There are 3 ways to turn a row about zero (a turn may also mirror it). The second row of each pair is the first, turned, with some noise. The first 30 pairs use one turn. New pairs use 2 turns, one after the other, and a turn may come again.
Known pairs, each followed by its turns in order:
[-17  -2  12 -24  -5  29   4 -26 -55]
[ -6  31 -28 -43 -20 -23  23  26   5]  Q_338

[  0   3  27  14  20 -16  13 -21  -2]
[  5   9  21  -4   9 -39   9  -7   2]  Q_72

[  3  13  -6   9  -9  -8  17 -51 -22]
[-14 -20 -21 -35  18 -10   1  27 -23]  Q_338

[-20   4  -5  10  -1   0 -43  -1  -6]
[-35   0  -6  15  -2   2 -24 -19   2]  Q_72

[  4   5  26  10   8   9  -2 -12   6]
[-15   4  -4 -27  11   1   1   2   5]  Q_101

[ 15  -1   2 -14 -19  34  -9 -10   1]
[  4 -11  10  11   9  36   6  -5  18]  Q_72

[  3 -20   3 -19 -16  13   7  25 -17]
[ 25   5   4  -3 -20  28 -12  -4  -7]  Q_72

[  2 -14  -3 -20  -4  18  13 -14 -24]
[17 10 24 20 -6 20 -1 15  1]  Q_72

[ -6  18  28 -21  32   9  47  -3 -35]
[ 15  52  -9 -36  39 -21   5   1   2]  Q_338

[  2  -7  -3 -10   4  14 -12   2   4]
[-5  8  5  5  6 -3  3 11 14]  Q_101

[ 31   3 -15  -2  -3 -50  22 -38 -12]
[ -2 -23 -20 -18  30   0   7  -4 -59]  Q_338

[-38  -4  -4  -3  15   8  15   0  -1]
[-12  22 -10  14   6 -25 -12  10  13]  Q_338

[24  4 23  9 -7 33 -7 19 35]
[ 10 -38  -5 -21   7  18  19 -33  12]  Q_72

[  5   8   3  16   9  20  16 -18   0]
[-19 -15 -13 -12  12   6  11  11  -7]  Q_101

[  4  26  21  29 -14 -23  11 -13   2]
[ -1  -1 -11 -32  -1  12 -12 -19 -36]  Q_101

[  7   3 -23  14 -26  11  12  -8  31]
[  2   4   1   1 -16  23  11  29 -28]  Q_101

[12 -4 13  8 -4  6 31  8 36]
[-15  12  25   7  26  30 -18  -2   1]  Q_338

[ -4  -2 -20 -21 -11   0 -14  -4   7]
[21 13  0 20  3  2 -4 18  5]  Q_101

[-19  -2   8 -13  16   4  -6  39  21]
[ -3   2  40  -4 -12 -26 -10   9  13]  Q_101

[ -5 -12  15  13  17  -5 -11   5 -16]
[-20   1  -6  -3  -4 -11  -8 -20  15]  Q_101

[ 10  16 -22   3  -2  -6   3 -10   5]
[-11  -3 -13   2  19  -2   8  22  -1]  Q_72

[-14   0  20  12   0   7 -41  -6  40]
[-39 -17  -3  -7  -9  -3   7 -37  29]  Q_72

[-25   5 -17  -4  10  19 -35  -1 -10]
[ 12  -6 -14  12 -28 -22   3  18  21]  Q_338

[-23  -7  -1   0 -28  -5  20   2 -15]
[ 22  12  -9  10 -15  -2 -24  13  17]  Q_72

[ 22   8  12  -1   0  11 -33   7  -8]
[ 25 -11   8 -16 -24   9  11  -7  11]  Q_338

[  1  14 -11  -9  17 -22 -18  -2 -38]
[  4   2 -12  27  27 -11 -23 -28   4]  Q_101

[-11   9   2  11   2   8  16  20   6]
[ 17 -16 -17   3 -11 -13   1  -2  -6]  Q_72

[ -2 -23  17   9   1  11   2   3 -17]
[ -7  19 -12 -13 -14   9  -7 -11   9]  Q_338

[ -7   4 -10  17  -9 -14  -5  13  -7]
[-10 -15  -9  10   5  -3  10 -14   9]  Q_338

[  1 -19  16   4  -8 -11   9 -36  -6]
[  5  -6 -38 -17  -8  18   2  -7  11]  Q_101

New pairs, each followed by its turns in order:
[22 -4 -7 -7  1 -7 -3  4 43]
[-11  40  11  16   3  -8   7  16 -13]  Q_72 Q_338

[ 3 15 25  6 -6 11 -7 26 12]
[ 11  36  -3   4   2  -7  14 -13   0]  Q_101 Q_72

[-22   5 -12   1   4 -26 -12   4  17]
[-11  14 -28  10 -14   0 -13  15   7]  Q_72 Q_72

[-22  19   4 -24  10 -13  -9   7   2]
[ -1  21   9  -2   9  12 -18 -20  16]  Q_101 Q_101

[ -9  16 -20   1 -25  28   9   9  -8]
[ 29   9  -9  -7  12 -17 -22  10 -23]  Q_101 Q_72

[ 21  17  31  -2   1   8   6 -25  -5]
[-15 -27   8 -27  17  19  -9  -2   6]  Q_72 Q_101

[ 13  33  27  17 -21 -19 -26  27  33]
[-12  -4 -19 -51 -17  18   5   6  42]  Q_338 Q_101

[-17 -28  -6  17  12  11 -12  25 -17]
[  1  12 -10  12  -6  20 -10  30 -30]  Q_338 Q_101

[ -7  29  -6 -16 -27  19  31 -29   2]
[  7  -8   8  27  34  42 -19  -5  16]  Q_72 Q_338

[ 11  -5 -12  14  -9  10  12  16   3]
[-22  -6   1   1  -1  -7   8  20  -8]  Q_338 Q_101

[ -7   5   4  -1   0 -10 -36 -14 -13]
[-22  -3  -9  26  -3 -21  -2 -13  10]  Q_72 Q_72

[-51  -5 -17  26   2  11   9  -2   4]
[-33 -31  -5  21 -19  12   0 -28  -3]  Q_72 Q_338

[ -8  10   8  21   6 -16   4 -16 -11]
[-18  13  -8 -13   2 -22   0  -4 -11]  Q_72 Q_72

[  6  11  -9 -35  -9  11  -5  -2   4]
[-5 11 -1  5 16 13  2 25 22]  Q_72 Q_338

[-21 -55   6 -12 -13 -21  21  11  -5]
[  6  22 -31 -18  21  40   1 -27  25]  Q_72 Q_72

[ 22   7   0   4 -21  -9  23  18  21]
[ 12 -16  25  23  -5 -17   8 -16   0]  Q_338 Q_72

[ -3 -22 -19   4  18  31 -22  -5  -2]
[-15  -8   7  28  18 -10 -10  -6  30]  Q_101 Q_338

[ -9  -4  -8   0 -15  11 -11 -33 -16]
[-13  14   0  27 -10  -6  26 -10  -7]  Q_338 Q_338

[  4  14  14 -21 -11 -12 -32 -15  26]
[-12   0 -20   1  18  21  27 -27 -19]  Q_101 Q_72

[ 21 -10 -18  21 -22   9  28 -18  -8]
[-19  21 -33   4  10  18  12  24   5]  Q_101 Q_338

[ 20  25   0  -3 -14  36  23 -17 -13]
[ 21   9 -12   1  18  36 -32  -8  10]  Q_72 Q_338

[ 20  25  14  31  20 -21 -22 -14  21]
[ 26  11   2 -11 -30 -36   2  24  24]  Q_101 Q_338

[ 12 -23   0 -35   5  23   3  18  30]
[  2  -4  37 -42 -17   3  17   3   1]  Q_101 Q_101

[ -1   3  40   3  -3 -13  11 -11 -34]
[ 36 -20  -8   6  16  -2 -22  13  18]  Q_338 Q_101

[-22   4   8   9  17  -8 -18   5   5]
[ 11   5 -23   3 -11   1 -21  -2  -7]  Q_72 Q_101

[ 11 -12 -15   1  16 -29  -4 -22   1]
[  7  22 -20   7 -20 -11   1 -21 -12]  Q_72 Q_72

[ -9 -33  29 -16   8  -4  26   6  39]
[-27  13  40 -12   7  16  17   6 -37]  Q_72 Q_338

[ 31  14 -40 -26 -19  10  16  -3 -18]
[ 30 -34  30  -8  18 -20  -3  10 -28]  Q_101 Q_72

[-15  14  10 -34   2  -4 -19  -9  -1]
[ -5 -12 -13 -11   5  -7  -4  20 -36]  Q_72 Q_101

[ 13 -10  19 -11 -37  26  -3  31  23]
[  4  12  12   0 -21  33  -9  43 -20]  Q_72 Q_338

[ -7  11  24   3   7  -4 -27   1   2]
[ -5 -12  -6  -9   4 -23 -15  16 -11]  Q_72 Q_338

[ -6 -26  10   9  21  -3 -30 -31  -4]
[ -4  15   9  15  -6  -2 -25  43 -12]  Q_101 Q_101

[-12  15   7  22 -28  13  11 -14   5]
[ -7  27  12  21 -10 -18 -15  -4  12]  Q_338 Q_338

[ -6  15 -11 -36 -20   3  20  -1  14]
[-1  2  6 23 26 31 12 18 11]  Q_72 Q_338

[ -2   8 -19  14  29  -3   3  13   4]
[  7  14   7   0  -9  -3 -28  12 -14]  Q_72 Q_72

